The rows come from 5 hidden closed curves, with some noise, and rows from the same curve form a group. Each curve winds through 6 dimensions. The rows are also pushed far along 4 directions, which tell nothing about the answers.
In the rows, zero is written as 128.
Known rows, each followed by its group:
[102 160 165  75 152 123 125 148  95 136 100 152 127 127 130  95 120 111
  83 133 131 124 130 137 115] : A
[138 130 142 120 127 125 126 128  65 134  86 125 132 106 106  68 172 135
 130 122 105 116  86 133 136] : K
[124 135 129 111 144 114 130 148 140 142 145 160 123 151 143 142  97 118
 130 113 142 109 164 117 119] : A
[ 92 118  94 147 152 148 117  97 180 121 153 111 159 156 145 186 100 126
 154 118 143 159 150 155 134] : Q
[ 99 132 135 158 126 144 129  95 142  84 131  94 161 152 123 163 155 130
 153 137 133 165 107 137 130] : K
[153 192 141 123 113 104 125 173 153 176 112 134  73 151 149 123 112  84
 113 134 144 115 152 117 111] : J
[131 171 162  78 146 119 114 174  78 135  94 161  98 126 136  89 133  99
  95 118 118 101 102 102 111] : M
[ 97 131 192  71 178 149 114 104  91  88 186 147 184 152 106 156 166 170
 146  91 140 155 147 129 121] : A
[101 159 133 151 121 138 120 111 147  88 139 122 135 165 135 173 154 132
 178 138 123 157 134 134 142] : J
[ 87 124 107  89 171 129 114 124 112 153 120 158 153 137 125 103 120 139
 124 100 117 134 120 135 135] : A
[106 132 168 121 149 146 123  98 133 106 187  97 168 143 139 187 137 161
 150 116 149 174 139 143 127] : A
[110 110  90 179 116 153 120  99 125  76 102 113 141 133 106 123 177 127
 172 141  99 145  85 130 157] : A
[117 118 147 144 115 124 142  98 112  84 115 123 161 138 108 139 165 143
 165 133 119 127 121 130 125] : Q
[139 121  39 186  94 118 111 126 182 141  78 136 102 140 148 167 107 102
 169 149 111 100 123 133 128] : Q
[138  44  38 177 128 130 142  98 139 161  94 113 155 102 106  79 115 130
 136 113 114 109 103 146 148] : M
[155 131 190 155 102 141 136 116 113  58 187 116 136 148 109 175 188 152
 167 143 142 140 143 112 128] : K
[141 118 119 122 102 126 101 127 111 115 121 144 106 108  90 124 184 144
 144 136  99 113 114  89 117] : A
[152 118 122 182  91 138 123 106 149 114 148  82 119 122 110 157 166 134
 159 150 131 147 126 127 129] : J
[133 140 136  82 150 125 105 161  90 150 101 160 105 119 106  77 145 100
  94 111 119  98 116  98 106] : J
[153 136 149 119 121 128 134 144 111 106 115 151 115 127 116 112 142 115
 123 130 125 104 134 116 124] : K
[ 86 144 175 103 159 141 126 108 146 119 203 116 167 155 148 197 103 155
 121 132 168 174 179 161 119] : K
[144 105 129 124 119 140 120 120  96 120 121 131 122 100  74  73 184 136
 125 131 109 121 122 120 136] : M
[133 123  95 137 126 125 124 149  92 120  76 157  99 119 104  57 161 104
 146 116  88  95  91  93 147] : M
[114 113 102 124 142 138 115 118 106 127  81 132 137 110 116  97 139 116
 130 123 106 119  99 139 132] : J
[ 92 126 140 125 151 140 129  93 125 104 102 109 171 134 129 146 127 123
 141 120 131 143 124 157 120] : Q
[122 108  69 161 108 129 106 122 160 146 113 115 112 123 116 135 137 119
 128 149 117 131 111 114 122] : M
[167 142 161 152  86 124 129 138 137 105 140 102  92 117 133 166 144 119
 133 153 137 120 135 105 107] : A
[162 118  88 187  98 111 160 125 187 153 108 114 110 136 148 136  82  96
 149 139 143 104 172 155 139] : K
[135  71  62 163 123 139 108 106 109 124  97 142 136 117  74  89 181 122
 160 130 101 100 113 121 134] : J
[148 159 121 133 107 115 119 152 102 144  95 142  84 114 144 106 136 121
 149 139 102 105 116 130 143] : Q
[126 101  72 137 135 119 123 124 169 160 133 143 131 137 134 146  95 127
 144 111 131 113 151 125 126] : A
[140 157 125 149 103 125 118 134 113 119 104 128  99 124 143 136 146 125
 165 144 108 119 120 137 142] : Q
[ 73 106 127  96 195 152 121  88 101 134 100 133 200 138  99  91 135 120
 121 100 137 144 139 185 130] : M
[135 142 117 111 139 105 134 153 120 175 104 170 114 140 140  99  94 105
 114 130 136  92 169 151 126] : M
[151 141 117 141 102 104 131 164 146 152 144 144  87 140 155 149 100 123
 122 143 134 107 137  99 119] : M
[112 137 136 136 113 125 123 129 123 110 128 108 115 122 122 129 157 134
 135 133 112 145  92  91 125] : Q
[125 127 165 123 139 146 131 107 165 106 195 108 148 142 133 192 113 140
 126 130 166 159 183 143 117] : K
[102 153 140 119 151 121 143 120 159 152 139 122 141 155 147 140  94 117
 134 110 150 146 170 153 132] : K
[132  88  93 159 134 124 147 119 131 122 130 136 152 140 128 124 115 134
 153 112 128 112 122 127 143] : M
[134 137 129 140 102 107 141 153 159 117 132 134  96 144 136 148 117 112
 126 135 130 114 130  74 112] : Q
[123 112 141  71 171 130 116 137 102 156 129 144 145 116 107  93 127 125
  89  91 136 117 123 109 103] : K
[123 134 157 116 145 108 157 127 147 173 156 110 155 142 169 155  62 137
 100 121 171 138 164 163 113] : Q
[126 139 125 101 144 122 123 146 161 170 143 132 106 126 139 129  88 111
 100 112 145 126 161 117 112] : K
[159 166 185  66 131 107 121 180 101 170 137 145  96 114 153 124  98 120
  57 132 151 107 131 112  88] : M
[ 94 107  87 117 166 133  99 107 122 187 107 117 157 133 101  98 142 119
 116 108 132 139 115 144 111] : J
[136 126  83 180  90 127 123 129 163 123  90 103  92 118 132 137 126  98
 131 161 115 122 106 116 125] : A
[117 134 185 142 139 151 131  97 102  74 165 109 169 153 114 167 170 140
 161 140 150 152 156 162 130] : J
[165 132 102 122 110 106 124 160 145 188  92 149  89 114 138 110  86  94
  84 147 139  85 156 140 105] : M
[144 175 193  87 131 144 107 155  92  72 148 151 102 134 119 139 177 129
 134 120 118 128 115  88 122] : Q
[ 96 139 186  56 184 149 121 123  72 101 124 140 158 115 104  85 154 132
 109  87 122 140 115 122 125] : Q
[126 177 152 117 134 126 141 162 147 109 135 158 102 158 162 141  92 103
 124 128 137 125 154 123 140] : A
[135 137 133 114 145 128 140 128 166 144 122 126 138 136 146 143  81 104
 108 112 153 126 160 150 116] : J
[105 126 141  96 130 147 104 109  59  84  86 157 148 109  66  70 216 151
 136 138  80 130  90 131 140] : A
[136  90  84 187 112 135 139 100 181 128 132  84 149 129 138 171  99 121
 131 142 148 140 125 147 125] : M
[135 123 121 162 123 123 139 130 163 131 151 130 125 161 136 165 106 100
 140 144 162 117 186 141 118] : J
[113 106  76 143 129 113 125 138 135 166 115 139 109 117 148 121  86 121
 125 136 121 108 136 130 131] : J
[164 161 169  90 114 129 122 156  84 124 110 152  84  94 109  72 159 124
 118 126 105 108 135 118 138] : K
[156 199 187  81 121 131  97 183  85 113 136 151  65 120 144 124 158 120
 117 129 112 119 104  85 121] : Q
[120 142 152 124 150 142 123 103 135 121 138 119 165 162 107 143 156 122
 147 114 149 147 154 157 122] : J
[130 161 144  92 137 107 138 172 140 168 118 155 100 131 174 131  53  99
  67 143 153 107 161 142 108] : K

New rows, each followed by its group:
[130 161 153 117 122 126 138 147 136 118 112 137 111 132 150 133 100 106
 103 147 137 123 144 143 125] : K
[141 150 118 201  75 119 134 136 181  97 161 103  96 163 167 217 116 124
 165 172 141 140 132 110 127] : M
[123 136 147 103 123 122 112 141  97 115 141 142 118 128 106 118 177 151
 131 119 107 131  93  76 119] : Q
[124 187 182 113 126 121 145 141 124 118 128 132 114 146 150 127 121 118
 138 132 135 138 158 147 140] : K
[137 144 191  83 161 139 136 126 104 122 135 127 159 126 140 137 111 127
 102 108 154 128 142 156 111] : Q
[118 134 108 135 132 116 137 146 122 160 112 132 101 124 128  76 116 109
 121 127 120 121 133 123 143] : M
[112 117 113 136 133 136 115 105 144 143 143  99 136 120 118 136 138 137
 137 121 129 155 127 132 129] : K
[150  90  37 196  90 134 123 114 162 129  59 113 104 102 117 111 131  99
 154 147  95 102  99 131 144] : J
[160 111  82 182 105 103 161 149 172 143 122 140 108 151 167 145  65 101
 143 134 141  90 149 124 136] : M
[118 155 111 191  81 131 126 114 164  95 131 100 100 144 136 166 155 130
 182 165 111 158 125 126 152] : K
[119  92  98 167 129 144 139  93 159 127 127  94 149 123 107 121 126 118
 134 135 139 146 147 158 138] : M
[134 116 165  76 154 149 114 117  81 130 131 126 149  90 100  91 154 147
  98 113 126 134 124 147 122] : K
[117 141 125 148 122 133 136 108 130 109 104 124 137 136 120 117 147 128
 164 132 113 139 134 158 155] : K
[115 156 157 133 128 130 121 119 111 111 135 134 142 155 134 159 149 133
 153 148 136 138 148 158 128] : M
[115 156 106 133 128 122 123 126 161 163 102 110 120 135 149 134 105 111
 130 126 128 143 124 147 130] : J
[149 149 166  98 129 141 118 144  89  97 106 134 111 105 115  99 163 116
 120 118 110 117 101 108 125] : Q
[117 102 100 123 142 141 125 103 136 132 122 145 152 119 107 116 125 138
 141 121 121 128 158 164 144] : K
[ 89 153 171  80 143 133 106 126  68 108 131 148 142 128 102 107 186 159
 129 133 107 149 110 124 127] : A
[108 146 105 164 111 126 115 121 128 120 112 120 113 141 137 140 149 126
 167 150 111 139 115 136 142] : J
[147 117 151 133 115 136 129 116 128  87 131 114 144 128 111 154 158 133
 128 130 132 129 103 107 109] : Q
[113 128 130  83 170 121 126 127 103 153  85 161 158 131 132 108 102 116
 117 102 130 102 138 158 116] : Q
[106 128 111 148 136 127 135 105 171 139 142 114 143 154 132 150 114 125
 158 115 140 147 160 143 137] : K
[152  96  75 176 103 120 148 130 190 135 129 119 107 130 132 137  94 108
 134 128 134 112 141 108 133] : Q
[101 114 127 127 149 142 126 114 129 122 140 108 147 128 112 117 136 127
 116 118 132 151 116 124 128] : M
[100 103 129  95 167 123 125  97 110 145 120 148 200 148 121 145 121 151
 129 104 141 124 133 161 108] : Q
[186 168 193 113  89 107 135 182  93 120 158 143  68 117 137 123 147 135
 108 148 130 105 131  85 119] : M
[140 135 194 120 131 126 150 117 132  96 188 129 168 162 137 191 127 156
 138 124 167 140 166 140 116] : Q
[157 103  90 149 105 133 109 125 148 120 125 127 124 125 112 151 151 132
 135 129 118 118  93  97 116] : Q
[111 153 142 107 138 137 105 127 131 124 139 121 126 137 115 137 158 132
 131 117 124 153 114 106 118] : J
[120 142 162 145 114 116 145 112 127 111 124 104 147 139 145 163 126 135
 145 144 140 140 131 148 119] : Q
[ 92  90  64 132 154 125 122 106 175 191 135 123 157 132 145 145  63 130
 110 125 146 139 159 169 123] : K
[106 134 147  96 153 131 129 128 129 116 152 152 143 141 137 145 112 139
 133 113 134 132 155 130 130] : J
[146  92 105 107 154 114 148 144 122 191 106 132 132 101 134  69  72 111
  72  99 140  98 123 131 118] : M
[159 149 177  82 135 128 130 146 123 129 146 139 117 114 137 134 115 131
 105 108 141 117 147 119 114] : A
[112  87  74 116 155 113 120 128 115 188  99 145 150 126 124  94 103 124
 100 111 128 105 110 130 112] : K
[157 174 185 152  91 124 145 153 123  85 134 116  88 139 149 151 137 104
 131 164 139 122 140 119 125] : A
[155 145 148 136 106 138 128 115 153 111 140 103 123 124 116 147 157 138
 148 125 128 146 131 127 133] : J
[ 93 154 141 105 160 121 142 138 146 151 129 119 122 133 164 126  72 104
 109 113 145 142 153 138 127] : Q
[129 121  54 152 111  96 127 154 148 174  88 168  94 140 139 104  97 107
 136 138 110  89 133 118 135] : K
[ 97 109  86 138 133 114 119 126 150 154 106 135 130 141 125 138 107 105
 117 142 134 116 141 124 102] : A
[118  90 104 134 162 138 132  93 178 163 145 104 177 144 118 152  94 116
 115 105 169 139 170 165 108] : J
[163 115 111 125 113 117 131 150 138 145  99 130 105 110 124 110 116 109
  97 121 126  98 104  93 108] : Q
[150 147 170 128 105 122 116 156  95 106 126 120  87 119 119 134 167 111
 121 147 126 110 110  79  96] : A
[129 111 102 147 129 134 139 107 172 156 117  97 139 113 144 139  79 114
 111 135 147 137 152 174 128] : K
[ 94 146 129  96 161 119 122 137 136 182 127 116 130 125 164 131  73 118
  89 119 146 142 135 146 112] : J
[111 124 105 111 151 120 121 126 148 192 129 113 127 116 139 117  89 123
 103 110 139 139 140 139 118] : K
[112 116  94  97 160 124 105 144 106 164  88 159 122 124 105  79 134 100
 105 109 116 102 115 111 111] : J
[132 108  80 123 148 130 121 129 165 168 121 119 126 115 146 128  82 116
 114  96 129 123 114 122 124] : A
[130 161 143  86 131 123 125 163 116 122  99 173  98 128 127  95 123 108
  99 129 115 107 131 111 126] : A
[131 114 105 149 124 120 131 135 123 137 117 137 115 124 136 124 113 114
 134 142 128 105 146 137 130] : J
[107 109 117  98 167 127 123 116 143 154 154 145 163 140 132 146  97 141
 129  94 144 130 157 138 120] : A
[ 87  84  76 180 144 124 139  93 209 152 138  98 169 166 151 205  59  99
 128 141 177 134 178 160  97] : A
[109 120 135 120 157 138 132 103 179 128 187 114 167 155 151 202  86 144
 140 102 162 157 170 144 120] : A
[128 128 110 181  98 132 128 121 194 112 162  88 109 147 145 197 117 115
 143 151 146 151 137 109 117] : K
[134 122 105 174 125 120 141 126 179 150 141 122 128 166 141 169  91  90
 138 144 170 116 192 153 115] : J
[137 114  93 115 129 112 126 150 113 187 103 150  95 105 107  50 122 115
 101 125 114 102 138 120 134] : M
[112 100 101  96 154 129 109 124 123 167 125 145 143 118  99  96 129 132
  95 113 128 125 130 127 113] : M
[125 189 170 134 129 107 155 160 146 145 133 129 104 165 186 154  65  89
 118 146 165 123 182 157 124] : M
[152 109 108 155 106 148 125 100 130 103 106 114 123  99  89 102 176 133
 163 132 102 129 128 141 155] : K
[131 144 125 105 143 134 133 129 149 144 128 130 131 120 154 124  89 135
 118 108 126 140 132 155 148] : A
[ 92 150 141 103 170 134 119 108 157 160 144 115 167 165 132 153 114 120
 121 105 162 162 155 160 112] : J
[127 119 136 156 132 135 144  93 144 127 139  90 159 138 120 137 137 130
 158 112 144 147 141 153 135] : K
[135 142 104 170  95 124 139 121 141 114  94 127 109 130 128 115 140 118
 166 151 107 125 133 149 158] : K
[137 108  80 128 131 117 120 143 151 166 103 135 106 120 120 103 110 100
 108 111 124 103 121  97 111] : K
[127 116  85 149 130 128 122 126 152 157 113 103 120 114 148 128  99 118
 124 121 126 131 105 130 129] : A
[101 177 202 106 138 113 158 145 156 113 156 108 124 156 173 176  76 106
  99 130 171 148 162 114 100] : Q
[123 159 171 117 130 113 131 128 135 136 150 118 147 155 166 194 102 139
 124 136 159 140 145 149 102] : Q
[ 76  82 107 141 176 157 128  54 151 107 147 130 228 170  98 166 133 143
 163 118 155 156 183 207 136] : M
[138  88 100 133 138 134 113 114  84 149  94 112 141  93 103  84 157 132
 130 109 109 112  83 125 124] : A
[ 94 161 161  90 153 115 126 145  97 137 136 157 138 157 136 119 129 135
 124 119 131 133 130 125 124] : K
[166 140 153 150  89 131 126 145 119  95 132 105  93 112 127 139 159 123
 122 152 123 126  94  95 120] : M
[133 104 111 151 109 105 159 128 145 146 114 115 122 120 127 106 107 122
 121 128 129 114 124 109 124] : Q
[104 142 163 129 145 139 122 128 126 103 157 118 139 155 136 168 131 114
 126 140 156 143 152 133 111] : J
[130  93  80 132 130 136 118 112  95 123  70 149 137  97  98  75 157 133
 152 118  86 102  97 139 149] : J
[111 133  97 169 107 127 121 118 151 139 124 106 112 136 128 139 138 119
 146 157 125 146 134 138 136] : M
[132 102 136 125 150 146 123 109 132 109 147 111 155 128 118 153 134 125
 132 101 143 129 125 118 110] : A
